The rows come from 4 hidden closed curves, with some noise, and rows from the same curve form a group. Each curve winds through 8 dimensions. The rows are also pushed far along 5 directions, which tell nothing about the answers.
In the rows, 128 means zero.
Some rows, each with its group after it:
[196 138 153 160  60 165 111 164  62 140 149 128 127 131 132 138 153 108
 167 155 119]
J_101
[151 150 105 136 108 142 139 140 111 104 113 169 129 119 127  98 107 147
 146 113 137]
J_101
[149 128 135 116 110 121 106 141 143 153 139  56 143 139 187 141 124 111
 214 214 115]
J_292
[181 150 119 106 135 126 124 152 151  99 116  79 146 128 149 111 110 108
 197 167 123]
J_680
[189  93 134 150  71 117 138 196  82 121 133 199 104 153 165 170 177 146
 115 129  68]
J_292
[ 55  79 194 155 102 125 124 152 107 160 153 125 110 145 150 156 176 127
  90 132 111]
J_292
[128  93 187 122 148 108 100  68 143  81 144 169 139 166  56 140 145 114
  85 145 178]
J_292
[139 141  94 113 176 111 121  87 165 101 131 123 136 165 129 120 110 124
 134 152 138]
J_680
[ 50 168  95 123  97 198 166 150 122 224 133  93 126 114 152 100 106 120
 168 123 135]
J_647
[140 156 171 120 104 137 116 160  90 136 118 111 126 161 140 130 130 119
 141 152 118]
J_680
[ 88 166 124 107 123 168 140 141 143 151 122  48 149 108 137  97 116 111
 180 167 129]
J_680
[ 78 135 116 132 140 156 151 122 145 163 138  79 128 103 115 123 134 121
 127 114 135]
J_647
[165 126 139 136  86 110 142 210  86 106 131 181 118 168 124 159 205 166
  96 111  52]
J_647
[183 158  65 119 107 135 134 124 115 137  96 181 141 106 149 111  81 141
 157 123 135]
J_101
[226 142 171 120  95 123 109 165  73  93 120 127 126 161 146 153 134 119
 161 176 111]
J_292
[111 101 130 158 110 107 132 152 130 140 145 147 138 139 137 150 171 147
 115 123 114]
J_647
[133  93 113 127 147 110 145 154 147 148 157 108  94 161 167 171 163 125
 123 129  78]
J_647
[125 130 139 131  96 122 133 163 122 146 133  94 139 119 155 141 147 148
 171 156 112]
J_101
[151 127 106 106 154  96 144 150 129  97 121 147 119 142 145 148 143 148
  99 110  78]
J_101
[164  85 106 142 165  92 124 114 150  49 137 174 132 120 133 126 139 124
  98 108 113]
J_101
[163 102 163 141 110 142 132 121  80  89 139 173 127  98  93 146 145 126
  90 107 140]
J_292
[125  98 163 119 173  69  88  77 164 106 127 110 141 125  91 147 129 124
 101 131 158]
J_101
[ 89 141 167 142 117 168 129  90  83 153 144 143 124 120  73 128 122 126
  91  98 181]
J_680
[ 40 108 179 121 198  73  98 103 178  96 139  48 152 141 156 119 127 113
 117 151 139]
J_292
[127 103 126 108 132 126 140 106 133  98 119 180 115 101  67 140 154 140
  59  98 108]
J_647
[107 109 170 134 129 112 112 150 104 117 169 115 136 163 153 146 171 109
 114 141  94]
J_647
[ 99 123 110 132 128 164 151 108 141 142 149 119 115  87  83 113 130 125
 126  96 145]
J_680
[157  74 118 133 157  73 145 140 132  91 137 192 131 145 146 180 161 148
  72 101 101]
J_292
[146 127 113 136 111 115 122 132 111 149 141 161 131 144 142 147 134 144
 135 127 120]
J_680
[ 54 132 200 124 139 112  97 106 139 118 141  82 156 142  94 114 148 125
 122 152 156]
J_647
[ 41 112 100 123 118 138 157 128 150 214 132 133 120 108 143 142 132 143
 110 102 120]
J_101
[ 80  99 192 140 102 124 117 152 102 151 165 153 127 188 126 156 184 123
  95 141 116]
J_647
[153 149 118 141  78 187 127 114  85 157 116 176 136 116 115 109 102 105
 138 141 162]
J_101
[105  96 143 116 164  86 116  91 142 114 144 135 164 119 131 157 137 126
  98 134 140]
J_292
[ 90  82 186 136 111 157 139 121 114 106 158 172 102 142  75 138 173 116
  70 114 134]
J_647
[135 134 112 105 165 117 126  95 145 115 126 112 130 110  98 132 122 123
 106 114 128]
J_647
[110 142 111 117 103 164 150 153 138 154 130  94 139 117 143 119 138 120
 170 166 111]
J_101
[ 99 151 197 118 106 177 115  96  86 135 112 142 126 124  64 107 105 105
  96 124 183]
J_680
[142 160 173 141 101 135  77 119 109 114 137  83 152 154 137  96 114 108
 198 197 156]
J_292
[ 88 116  81 112 219  74 153 107 193 112 104 135 126 141 153 131  97 146
  80  74 133]
J_292
[173 146 114 110 158 107 124 119 124  81 118 143 128 136 103 125 124 133
 106 105 115]
J_680
[226 145  82 146 131 103 119 160 147 102  97  95 103 141 173 125 112 141
 181 150  99]
J_647
[117 145  50 130 137 120 152 152 152 179 142  94 131 102 186 126 111 145
 181 106 103]
J_101
[113 144 163  86 159 112  93 102 177 126 126  31 152 123 121 105 101  89
 187 181 152]
J_680
[117 139  86 113 130 169 170 138 146 161 120  93 113  98 137 125 116 120
 142 123 115]
J_292
[142 145  98 118  82 173 142 111  94 143 124 216 141 101  81 112 119 134
 115 107 143]
J_101
[153 166 122 132  74 198 131 131  77 158 122 151 128 121 115 107 109 103
 148 146 143]
J_101
[143 142 103 129  76 158 156 150  86 173 113 191 117 110 122 136 119 155
 125 101 127]
J_292
[223 127 101 119 105 128 136 164 104  96 121 159 105 138 145 146 145 132
 136 140  71]
J_647
[100 164 110 106 150 129 111  74 158 143 115  84 154  87 118  86  61 126
 180 134 184]
J_680
[169 112 144 134 109 106 142 195  90  92 150 164  97 159 121 166 197 158
  89  93  53]
J_647
[154 101 160 113 133  90 114 147 102 102 143 146 120 154 132 175 178 131
  79 136  71]
J_101
[108 130 154 144 134 128 115 115 117 132 141  89 142 109 139 122 106 119
 152 131 165]
J_680
[ 80 122  85 131 137 142 154 111 160 196 143 111 114 111 134 129 106 136
 148  98 152]
J_680
[168  73 145 162  95  87 137 211  86 114 145 192  96 173 185 188 201 152
  84 110  42]
J_292
[113 132 145 125 129 158 110  95 132 168 132  82 125 116 129 119  95  86
 150 150 166]
J_680
[118  97 188 145 119 122 106  99 133 105 141 128 118 134  75 134 148 133
 115 141 165]
J_647
[164 156 137 111 131 133 119 121 110 125  99 126 147 108 123 117  80 113
 145 122 165]
J_680
[126 107 103 137 154 111 126  99 173 127 136 108 121 118 142 122 104 129
 160 129 155]
J_292
[ 80 131 132 127 137 131 114 141 161 151 134  52 127 147 186 109 123 101
 170 180 110]
J_101

New rows, each followed by its group:
[174 133  67 119 164  80 114  95 158 105 113 145 162 108 140 132 100 141
 138 125 132]
J_647
[201 139 117 140  82 111 106 149  91 116 124 164 155 126 134 145 149 149
 152 154 106]
J_647
[248 136 108 127 119 129 114 131  99  77 127 161 118 152 141 135 115 111
 157 153 118]
J_647
[150 109 158 110 154  73 115 143 119  71 138 145 129 170 138 162 167 140
  90 135  83]
J_101
[122 118 138 138 164  73 107 132 156 119 160  78 148 156 152 147 144 136
 159 136 128]
J_101
[135 139  66 111 188 122 140  86 176 148  94 119  97 122 139 116  59 122
 117  95 155]
J_292
[179 100 122 111 203  34 116 138 155  77 114 146 133 157 161 169 127 132
  84  93 100]
J_680
[140 102 164 163  78 127 105 139  98 113 149 180 132 134 113 126 154 134
 133 133 137]
J_101
[ 58 140 150 110 174 126 103  70 165 111 128  57 159 112 115  97 111 100
 126 168 156]
J_680
[ 75 135 104 125 132 155 142 111 132 191 135 102 137  88 128 130 121 120
 121 111 135]
J_680
[100 116 166 111 164  82 104 132 143 116 124  84 146 162 180 147 138 112
 118 171 103]
J_292
[ 84 130 142 124 176 106 113  74 156  90 124 134 148 113  76  99 104 132
  91  94 181]
J_647
[ 70 112 168 108 126 107 122 146 154 145 150  59 137 138 133 152 181 133
 138 174  87]
J_647
[147 111 150 153 117 122  85  76 143 114 120 145 156 112 104 104  99 106
 154 158 199]
J_101
[156 145 117 137 107 137 153 182  90 143 120 139 107 155 162 151 142 149
 125 118  91]
J_101
[133 134 130 125  88 139 151 195 110 131 122 145 110 152 131 139 178 153
 121 131  67]
J_647
[153 121 180 131  85 156 104 105  80 140 151 133 126 123  83 144 142 107
 132 154 151]
J_292
[199 109 138 134 124  76 103 143 137  82 122 156 123 174 138 149 147 150
 142 161 110]
J_647
[ 91 110 100 130 104 160 181 141 109 179 135 174 132  88 122 155 146 148
  94  86 121]
J_292
[148 168 148 118 112 161 108  99  92 104 148 113 174 116 122  93  92 101
 193 168 177]
J_647
[ 85 144  84 149  97 185 166 138 128 212 132 128 121 111 135 117 115 130
 147 107 152]
J_647
[119 102 155 156  96 148 141 130  77 128 136 191 108 104  96 144 147 147
  71  78 137]
J_101
[143 150 177 157  73 155 112 164  51 125 151 127 119 167 136 136 168 133
 135 161 102]
J_680
[144 136 189 155  64 152 129 188  68 143 144 113 128 161 158 146 152 134
 177 163 129]
J_292
[118  94 170 152 162  77  78  85 145  95 155  97 149 129 129 137 136 116
 124 146 156]
J_647
[165 129 108 138 123 117 142 172 124  98 110 143 125 132 169 124 122 139
 143 123 106]
J_680
[106 121 139 129 160 125 115  67 174 108 121  92 126  98  83 104  95 127
 136 128 188]
J_647
[ 56  95 160 124 151 102 114  92 186 149 133  94 120 142 113 136 134 133
 121 148 153]
J_647
[ 91  97 176 138 115 106 105 131 118 156 168  95 124 139 136 159 171 131
 127 143 110]
J_647
[127  98  85 124 147  87 143 174 175 161 113  97  94 136 189 161 154 139
 116 122  50]
J_101
[168 154  88 125 121 149 149 134 118 127 124 117 121  93 107 123 121 141
 143 103 120]
J_647
[109 132  89 111 161 107 141 166 168 142 106  79 110 124 187 125 123 126
 129 119  68]
J_680
[166 111 189 141 124  89  78 131 113  80 140 107 140 137 142 128 128 112
 158 157 139]
J_680
[107 156 141 130 136 150 110  68 132 128 132 109 157  97  75  87  82 116
 159 123 211]
J_101
[123 139 108 123 134 111 132 126 137 141 136 125 131 119 129 125 119 151
 147 106 130]
J_680
[160 128 119 118 148 104 106 137 146 112 107  92 140 110 175 119 103 100
 153 150 113]
J_680
[103 120 112 137 138 152 167 151 137 141 124 144  76 135 107 127 145 137
  77  67 110]
J_647
[ 79 115  71 150 118 127 168 167 158 174 126 125 124  95 152 133 154 165
 124  86  94]
J_647
[101 128 126 106 135 131 128 121 144 168 135  88 129 135 129 147 146 116
 124 157 107]
J_647
[127 142  99 129 174  91  99 117 167 118 126  42 147 113 199 109  94 117
 183 162 117]
J_680
[105 152  70 105 171 123 165 135 157 157 119  97 126 116 150 133 114 136
 119  95 106]
J_292
[ 82 109  85 123 156 104 138 111 197 151 115 139 133 131 139 118 116 136
 124 118 135]
J_101
[ 87  92 144 132 105 121 127 160 139 179 162 105 121 162 161 168 188 124
 128 166  80]
J_292
[133 124 101 133 205  58 120 134 165 107 131  79 124 180 212 149 114 137
 134 135 101]
J_680
[116 115 135 146 154 124 108  60 118 103 126 169 148  94 107 113  85 117
  93 101 194]
J_292
[163 143 127 129  92 153 143 164  72 127 108 184 125 134 137 136 135 130
  99 117 105]
J_292
[126 116 163 145 116 106 117 166 120 135 159 109 114 185 165 148 159 136
 154 148 107]
J_647
[124 112  94  89 186  94 132  73 182  80 103 149 132  94  83 122 114 138
  76 102 128]
J_647
[ 92  91 156 159 119 131 133 147 144 163 140  95  81 140 114 152 171 137
 102 118 113]
J_647
[152 122 185 129 112 108  95 129 118 108 165  84 147 157 117 146 161 123
 177 186 136]
J_292
[ 59 140 143 119 100 152 144 152 124 192 131  80 145  80 133 123 129 131
 153 117 132]
J_680
[205 137  85 119 152 108 133 149 134  88 116 146 123 154 139 137 135 125
 123 124  92]
J_101
[ 77  83 189 142 146 102 110 106 158 122 158  82 115 139  97 147 163 132
 117 140 147]
J_647
[240 129 129 107 144  70  90 114 134  48 125 140 151 152 128 141 119 133
 172 171 125]
J_292
[157 153  52 107 156 152 166 101 144  85 103 193 147  92 104  92  83 130
 113  84 150]
J_647
[116 157 108 116 106 158 146 137 101 155 150 127 151 115 137 119 122 128
 165 127 130]
J_647
[182 130 139 164  77 159 140 179  80 106 144 162 114 154 123 133 167 133
 143 132 110]
J_292
[141 103 165 151 116 112 127 171  89 117 141 169 120 182 147 168 183 130
  80 127  89]
J_292
[ 86 170 100 124 100 205 167 151 128 199 127  76 119 106 122 106 119 118
 166 129 133]
J_101
[146 141 154 156  70 195 143 145  72 142 140 143 117 111  77 123 154 125
 126 118 144]
J_647
